Each cloud of rows lies close to a flat space through zero, with a little noise off it, and is much wider in some directions of that space than in others. After each cloud: how many dimensions does that space have?

0:  -6   5  20  -1   3 -33 -34  12  26   8  11  38 -26 -30  -9 -16 -12 -26  28
1:   6 -10 -30  19  -7 -10  21 -37  -9 -22   6 -25  14  15  11  -1  35 -12 -27
2: -30 -28  28  25 -35  14  37   8  -9  44  36  16 -24  -4 -11  11  22  55  32
3:   3  14   9  -9 -11   5   4  -4  -3  25   2  14 -31 -11 -17   7 -14  -1   1
4: -24   8   0  -2  -4 -12  17   1   1  -2   2   8 -42  20  -9   3 -25  -1 -45
5:  -6 -17   1  23  -3 -25  14 -48  -9 -14  10  -1 -20   2  -4  12  31  -1 -13
6: -10  -3 -15  48 -13  -8  33 -14   5  -3  13  -7 -17  31   6   7  -1  18 -48
7:  21 -30   9  19  19   4 -11 -20 -34  17 -13 -11 -12 -11  16  50   9 -10 -25
8:  21  26  -4  10   3  38 -16  -6  -7  25   4  16  -3   6 -11  -1  -1   4 -14
9:  -5  39 -23  -3 -17  50   4 -18 -34 -15  -3 -21  24  11  30 -11   7   8 -38
10:  -8 -32 -34  -8 -21 -10  43 -10  -9   4  -3 -10  16 -21   6  10  13 -12  21
11: -10  12   5   5   8  18 -30  17  14  -5  24  15 -20  37 -21 -14   1  10  -1
12: -13 -18  35   2 -10 -48 -10  27  20   5  22  -4 -28 -17  19 -10   2  -2   1
13:  -6   8  13  15   5 -47 -21  15  17  -2  -3 -10   6  -5  27 -10 -16 -49 -17
14:  32 -48  -4 -38   9  -9   9  13  17  25  21  19 -24 -13 -52  -9  37  17  34
15:   3   6 -41 -43 -37  22  24  33   1  37  13 -42  10  14 -14  -1  -2 -40  33
16:   2  23 -19   0  -2  31  -8  14 -12  40  -8  22  -7  -9   1   9 -37 -24 -20
17:  24  -5  24 -18   5 -35  23 -31  11  22 -16   1   4 -13 -49   6  16 -16  41
18:  -3  12 -13 -43   4  13  10  25  -1 -18 -27 -16   6   7  -1   0 -36   4  -8
19: -32 -14  12  37  -4  -9  36   2  -4  19  32  -2  59  36   8 -32  47  20 -11
20: -16  -4  22 -57  26  51 -30  32   2  -7   7  35  -1  18 -55 -20   5  39  61
21:   7 -28  48   7   6 -34  -8  40  29  41   3   2   1 -15 -19  11  -8   3  64
22:   8   6  15 -16  10 -23  -2  21  30  23   9  29 -11  -3 -29 -32  -4   0  -1
23:  19   1 -21 -81  -8  48  29 -55 -54   8  -9  12 -15 -35 -34   2  44   6   5
 : 13

0: -25  -4  -1 -18   4   3 -40  -3  -1  27  -5   5  -6   3  -1   6  -4 -10   1
1: -54  -8  18   3  -4  15 -11  21  -2  -9 -13   2  -2 -11  23 -24 -21 -12  10
2: -10   8  15 -19   7 -26  -7  18  21  19  43  28 -13  31  16   0  -6 -18   3
3: -14  -4  -3  -7  16  19 -27 -21 -42 -11  16   2   9   6 -28  11  17  -2  -3
4:   2  23  16  25   1  17  -3 -20 -19  16  24  17 -10 -12   8  -7   2  -7   6
5:  10  12   3   5  -4  11  50   2  -6 -29  17 -12  -1   1 -31  -2  19  11  -8
6: -27  -3  31   7  19   5 -30  11 -30  -8 -41  -4  13 -28  12  14  -8 -16  16
7:  -3 -18 -29 -18 -15  33  13  -5   9   2 -23 -48  -2  -2  -6  12   3   2 -17
8:  -4  -8 -10   1  -5   6  22  -2   3  -7  26  -7   5  35  20 -22  -1 -20 -10
9: -46   7  -2  -9 -39 -25  17  11 -24  25 -13 -20 -16  28   4 -20   1 -24   3
10:  -3 -19 -17 -10 -19  23  22  -4   5  -7   6 -23 -13  -7   2  10   0  12  -6
11:  26   5  23  34 -11   2  19   1   6 -17   1  10  -3 -15   3   1   9  10  46
12:   2  26 -11  15  11   3   4  -7 -10 -15  -5  -2  14   9 -31 -27  11   3 -13
13:  45  36  21  19  16 -28  17   3  -3  15   2   9   8  -1   9  14   4 -15  -4
14: -39 -16   0  -7  -1  32   1  -3 -30 -17  25  -5  -1   8   2  -8  -1  -5  -7
15:   0 -13 -16  21 -14  12  -2 -10  -6 -20  -8  -9 -25 -37  10  11  -7  21  22
16:  23  -4 -17  -3  14  25   8 -25   6 -22  34   5   6   9 -24   0  16  11 -15
17:   5  15   1  23 -11   4  -6  27 -34  13   7  -1  -9  -3   7   3 -13  24   9
18:  -7  -4   5  23   3  20   7   6 -12 -60  15  -3  -8  -3 -13   1  16   6  49
19: -32 -31   0 -24  -3  -4 -17  17 -15  -6   8   7  12  23   7  -4  -8   3  -3
20:   1 -22  11 -37 -40 -41  31  15  44  39  -6  12   5  25  -2 -10   0  10  -8
21:   5 -13  32 -12   9 -29  10  13   7   1   2  21   6 -11  32  19 -13 -11  -6
22:  42  34  -5  19  14  -4   4  54  -7  13 -17 -26  -1  -6  16  29 -23  15  -8
23:  45  44   2  16  41 -60 -12  38 -12  15  22  31   5  10  21  14 -26   6 -29
 : 13

0:  15  -4  14  28  -5  43   3  18  14  -9  33  47 -58  44 -15  44   4  14   3
1:  36 -10  -3 -45 -53   3  40  29  51  13 -23 -18 -52  10  23  43 -28   4  14
2: -25 -33   8 -38 -36   6  24 -18  50  18 -37 -40 -30  -2   4 -22 -17   5   0
3:  15  17   0  13 -24 -26 -49   9 -13  10  13  48 -19  47  19  28  29 -28  27
4:  45  13  12 -34  17 -16 -26  -8  -7  18   1  12 -41 -31  37  33   6  41  11
5: -17 -20   1   3   4 -10  -5  18 -25 -23 -19 -28  45  11  28 -19   1 -19   5
6:  18  60  -6   5 -15  38  -6  28 -23 -13  36  36  16  33 -25 -15 -22  30   8
7:  12  -5  29   6 -28 -12 -49  14  14  15   2  -9 -20 -22   9   0 -19  16 -14
8: -87 -12  -5  28  26 -10  -6  38 -40 -63 -18 -31  48   0   6 -24  13 -14 -16
9:  -8  12   5 -16 -21  -9 -10 -17  26  19  -6 -26   3 -35 -22 -29 -28  24   5
10: -37 -49  -8   9  39  -4  37 -18  10  16 -16 -33  21 -41  13 -14  12 -19 -34
11: -25 -61 -16 -16 -46   3  16 -25  30  -3 -50 -39   7  14   8 -22   6   2 -13
12: -43 -15  -8  35  10   8 -13  20 -14 -41   2 -23  16 -40 -40  21  15  40 -34
13:  12  12 -33  -1   4  -7 -21  29 -37  26   7  -1  58 -15 -21 -29 -19  10  -2
14: -29 -12  32  28  21  48  29  17  -7 -57  10 -29  16  12 -14  13   8  10 -15
15:  28  32   0  -8 -59 -10 -41 -57  37  66  19  30   8   1  13 -36 -14  30  44
16:  27  19  14   5  23  -9 -22   2 -18 -15  17  19  -9  16   8 -11 -30  -2  37
17:  34  15  16   1   4 -22 -31   3   2  14  14  14 -24 -21  21   3 -26   9   9
18: -22  11  34   8  -7  50   8  -8  19  28  24  21 -18  41  -5   9  34  -6  -5
19:  16 -16   1   0   9 -17 -31  46 -20  -7  -2   2 -32  -2  -8  44  -3  -3   5
20:   0  25 -26  14 -15 -23 -19  12 -23 -27   4   8  35   9 -22  -9 -11  -3  24
21:  -7  29   1  18 -12  14  -3 -37  -3 -17  15  31  14  36 -16  -7  34  -1   8
22:  -4  -8   6  33 -10 -28  -8 -10   3 -13   0  -2  41   8  51 -18  -6 -36  19
23: -17 -33   0  17   2  35  38 -16  31  31  12 -17   9   3 -38   6  11 -11   1
 : 14

0:   2  10  12  -7  -3 -10   0  21  -5 -16  18   2  10   8  16 -26  -9  -9 -21
1: -13  46   1  -7  23  11 -29 -25   1 -37  27  -1 -52  -6  -8  17  27 -18   3
2:  11  23  11  13  11   5  14  -8 -16 -16   6   6 -19   6 -16  -2  17  -4 -17
3:  -4  18 -22  11  -3  24 -28 -34 -22 -58  40  13 -57  11  29  27  10 -12  25
4: -43 -26  -9 -11  -5  11  -7  -8 -10  12  17  26 -12  12  21 -17 -21  -7  34
5:  34 -16 -26  10 -21 -24  -2  30 -15  -2 -38 -23  27  13  31  30   4  41  -7
6:  -7  15  32 -20  13 -21  20  12  22 -12  12  12  10 -10 -42 -33  10 -14 -25
7: -47 -16   1 -21   8  30 -23 -48  28  -7  39  24 -14 -18 -11   6 -19 -22  49
8:  -6 -26  -3  -5 -17 -14  12   8  13  21  -9  10  22  -3   0 -19 -22 -11   8
9:  26  -3  -6   6  -7 -14  17  12  -3 -17 -18  -6 -10   4 -14  17  25  18 -11
10: -15   5   6  -8  18 -11 -10 -22   5  19   4  32   5   5 -14 -18 -23 -19  12
11:  12 -11  -3  29  -7  12  26  12 -35  34 -27  -6  -4  18  11  -5   4  12 -11
12:  -1   5 -12  14  -2  -3  12  -1 -10   5 -10   2 -17   0  -9   1  19   3   8
13:  10 -18  -5   1 -13  -8  15  23  11  13 -21 -21  20 -11  -4   3  10  18  -5
14: -35 -25  16 -15  -6   3  19 -10  16  42 -15   6  31 -13 -18 -15 -27 -12  11
15:  -7 -61 -23   1 -23  11   3   0  13  57 -22   3  15   0  17  -5 -33  -3  33
16: -18 -43  17  -5 -16  22  32  16  -2  37   6   7 -12  12   5 -41 -20 -21 -10
17:  25 -19  15 -15 -10  -7   9  33  31  11 -24 -42  46 -18  -8  13   1  22 -30
18:  32 -21   7   2 -26  -7  22  29  18  15 -23 -31  34 -10   3  -2  -9   0 -30
19:  -5  14  14  -8  -1 -18   3  27 -20 -16   5   0  17  15  20 -18  -4   8 -25
20:   5  -5   6  -2  -4 -10  13  15   8  21 -19 -11  16  -4  -9  -9   0   0 -13
21:   2   5 -20  28   0  12   8   1 -36   2  -2   7 -41  17  14  -3  22   6  11
22:  20   0   5   6  -1  -9   1  20  -1  27 -21 -17  32   2  11  -8 -13   5 -21
23:  12 -10 -13  -2  -6 -13 -12   6   3   4 -10  -2  20   3  14   9 -11  11   6
 : 11

0: -25   9  34   0  20 -21   3  11  19  20 -30 -15  20  -2  -6  20   5 -24  -6
1: -15  13  25 -17  47  20   2  31   0   5   5 -63  10  -5  20  16  25  -7  16
2:  17  18 -10 -10 -20  -4 -12  10 -13 -13  10  -6  11 -23 -11  -1  36  29   3
3: -16  29  -1  23  14 -25   1  23   3  13 -16  24  17   1  16   5 -14  16 -16
4:   4   0  15   3   7   1   7 -19  22  31  -3  16  10  -8 -13   4  -5 -26  -6
5:   7  -4   0   2  -7  -5  -2  -6   5   5  27   4 -11   3   8 -15  -5   3  -1
6:  22  22 -20 -12 -11 -29 -28   9  -5 -20  19   4  -5  -6  23 -24  22   8  10
7:  -9   0  -4   0  11  -3  -6  19 -16 -23  -7 -23 -11  11  26   2  -3   3   8
8:   0   1 -25  10  -7  -8  13  -7  19  24  -9  12  20 -10   4 -17  28   1 -12
9: -14  16 -11  17  -6 -22   5   9  16  22  -3  30  13  -2  -7 -10   2  18 -23
10:  11  -4  -8 -21 -10 -17 -21   4  -5 -22  13  -8   5   4  11 -19  14  22  11
11: -10 -13  17   3  17  25  18  -3   6  10   6 -29 -20   5   2  11  -3 -32   7
12:   7 -16  43  16 -26  11  19 -13  -9  12   8   2   5  -9 -15  22 -22   8 -10
13:  -4   2  -3 -11  57  25   6   0  26  31  10 -19   8   4  17  -6   3 -26  10
14: -16   1 -18  -6  10 -30  -9  -4  44  29  36  26  -9  15 -11 -43  -4  -2 -14
15:  -2  -3  10  -7  31  25   6   2   5  10   4 -28   3   2  10   8   3 -13  10
16: -13  13 -14 -17  28   0  -6   0  35  33  22  12   4  -1 -29 -17  14  -7  -6
17:  -9  11   4   3   1   4  -3  20 -21 -24  -8 -15 -18   1   1  18   0  -1   5
18: -11  19 -31  20 -13 -19   2   4   2  -3 -20  17 -16  -5   3  -4  22 -21 -10
19: -12  -5   5   8  -1 -19  -4   2   1 -10  -9   3 -18  15   7   0 -17 -18  -1
20:  -8  -5 -33  28 -34 -11  28 -14  15  24 -37  23  18 -16  -6  -8  36  -9 -26
21: -22 -30  23  -2 -12 -14   4   5  -3 -16   0 -27 -14  24   4  -1 -14   5   1
22:  31  -4 -22  -9 -36 -25 -21 -29   2 -11  -4  41   5  -5  -6 -22   4  -5   2
23: -29  -8   1  17  -7  14  34  11   4  20 -23 -11  18  -7 -29  16  22  21 -24
 : 10

0:  16  12  -8 -56  18  40 -69 -29  13 -49  36  29  -4  -9 -17  23  28 -12 -34
1: -34 -26 -16 -22   0 -55  42  25  -4  56   5 -21  -6   8  14   1 -35  -2  -1
2: -18  18 -15 -13 -34  17  35 -13  38   7 -54   2  38 -11   8  25  58  36 -11
3:  -4  59 -33   2 -18 -50  27   0  66  26 -14 -50   2   2  -2   5  23   3 -18
4:  22  19 -20  12 -31  -7  52 -21 -23 -23   5 -20 -16  10 -16 -14  65 -13  32
5:  -4  21  16  27 -11  16  -7  10  21  -2 -43   0  38   5  16   7   7 -12 -25
6:   5 -10   3  -9  -2 -22   2 -19 -18 -11  18  -9   5  15  -5  10  11   3 -19
7:  -8  23  26   1 -20  26   3 -32  -3  -9 -34  14  47  35  -9  22  51   0 -36
8: -28  -8  18  16  -6  19  29   9 -18  18 -47   8  45  23  22  10  -6 -15 -16
9:  -8 -18  19  42  -1 -48  48  20 -23  62  10 -11 -21  25  -1 -29 -42  27  50
10:  18 -18   4   0  -6 -12 -12   0  -6 -19  15  -6   0  -4   7   4  15   2 -12
11: -22   8 -15 -61  11   5 -44   6  58  28   9  16  -1 -15   5  21   2   6 -19
12:  31 -38  16 -56 -14  22 -56 -22   7 -31  62  39  -3  -5   7  32  73  16 -14
13:  -4  12  -4 -44  29 -16 -57   9  36  17  31   0 -64 -31 -34 -35 -44  17  28
14: -14   4  14  -4  -6  26  -4  11   1  -5 -51   8  30  -7  13   3   7 -26 -19
15: -42 -13   6   9   4  43  43 -20 -27  38 -23  42  51  50  13  35  -6  18   4
16:  15 -15  26 -22 -25 -15 -17  10  -5 -16  -5  -7 -12 -19  -2 -21  37 -18  -6
17:  38  -2 -23   2 -13 -23   0  -1  11 -30  41 -19 -17 -17   9   3  38  -4   3
18:  28  13   1  -9  10  19 -59 -21  28 -42  24   8   6 -11  -7  21  23  15 -31
19:  14  -4   7 -15 -48  14  22   3   9 -18 -26   4   3 -23  11  -7  86  -3  23
20:  -8 -14  13   7   4  20  -2   4 -11  -1 -16  13   7  -7   4  -1 -10  10   4
21:  -7   6   1  21  -6 -37  27   2  -8  16 -22 -26  -3   1  -9 -16 -17  19   2
22:  10   3  -9  19 -26 -30  40  -4  -3 -16 -24 -32  17  -6   9  -2  32  12 -15
23: -24  37 -29  12  -8  -6  54  25   5   1 -77 -42 -20 -37 -11 -49 -17 -32  29
 : 10

0:   8 -76 -23  37  28 -39  63  19  38 -33 -43  38  21 -15  77  41 -13  21  36
1:   8  20  12 -17  -5  20 -27  -1  -6  17   2  -4 -12   9 -36  -5  -3 -27   2
2:  23 -10 -13  46  10   7  -2  19  51 -23 -37  52 -13  27  -7  40  -4 -28  27
3:  22 -10   5   4  42  10  -4  -1  19  29   1 -23  -6 -11  21 -24  30 -26 -13
4:  -6 -41  -1 -11  26   9   7   8  33 -11 -24  33   0  11  29  -6   4 -27  26
5:  14 -31  14   0  14 -26  36   4  -3  16 -12 -10  12 -30  25  15 -14  31 -15
6:  22  29 -18  12 -63 -10   5   2 -12 -19   5   8  12   4 -35  60 -33  38  -7
7:   8  27   7   8 -15  -6  -6  -1 -15   5  14 -27   1 -16 -12  -5   0  17 -27
8:  13   3 -36   7 -12  23   2  -1  38 -45 -22  63  -2  30  -9  27   3 -22  20
9: -25 -12   7 -37  20  34 -31   5  26 -12   2  13  -6  19  22 -57  29 -54   3
10: -21 -18   6 -17   6  12 -17   8  18  -2  -3  15  -4  24   9 -17   7 -21  14
11:  -7  54   2  -8  -4  19 -25 -32 -35  25  35 -27 -16   5 -46 -28  20   3 -27
12:  -6   1   8 -30  -3  24 -46   9  -3  27  17 -25  -6  18 -15 -19   6 -43  27
13:   5  20   9  14  13  -1  -5  -6 -13  16   8 -24  -8 -14  -9 -17  10   0 -15
14:  -7  -8 -10   7 -13  -2   1  10  13 -21  -1  13   4  11  13   7  -1   4   9
15:  -3  30  -6   8 -11  15  -9 -11   6 -16   1  31 -11  22 -30   2   3  -1 -13
16:  24  -1  15  -8   1  10 -16  15  14  14 -10  -9  -2  -5  -9   4  -5 -27  -2
17:   3 -42  -9  -9  21  -6  49 -10  28 -21 -34  58   8   1  28  19  -4  16  -5
18:  12  18  -4  -3 -14 -11  16 -10 -23   0  16 -29  12 -31   6  -2   1  28 -33
19: -38 -37 -27 -18 -14 -21  55  -4  -1 -76 -18  54  28 -16  62  -4 -12  35   6
20:  -5  -9  -1 -25  18  17  -7  -6  11   2   0   7  -2   6  12 -26  19 -24  -3
21:   7 -50 -11   8 -21 -22  42  19  31 -32 -39  58  17  12  20  67 -40  29  26
22:  24   5  -1  31 -18 -32  42   1  -6 -17 -13   3  13 -30   6  39 -21  53 -32
23:  -4 -22  16 -29 -28 -36  48   2 -32  -8 -12   1  25 -39  14  24 -42  58 -22
 : 9
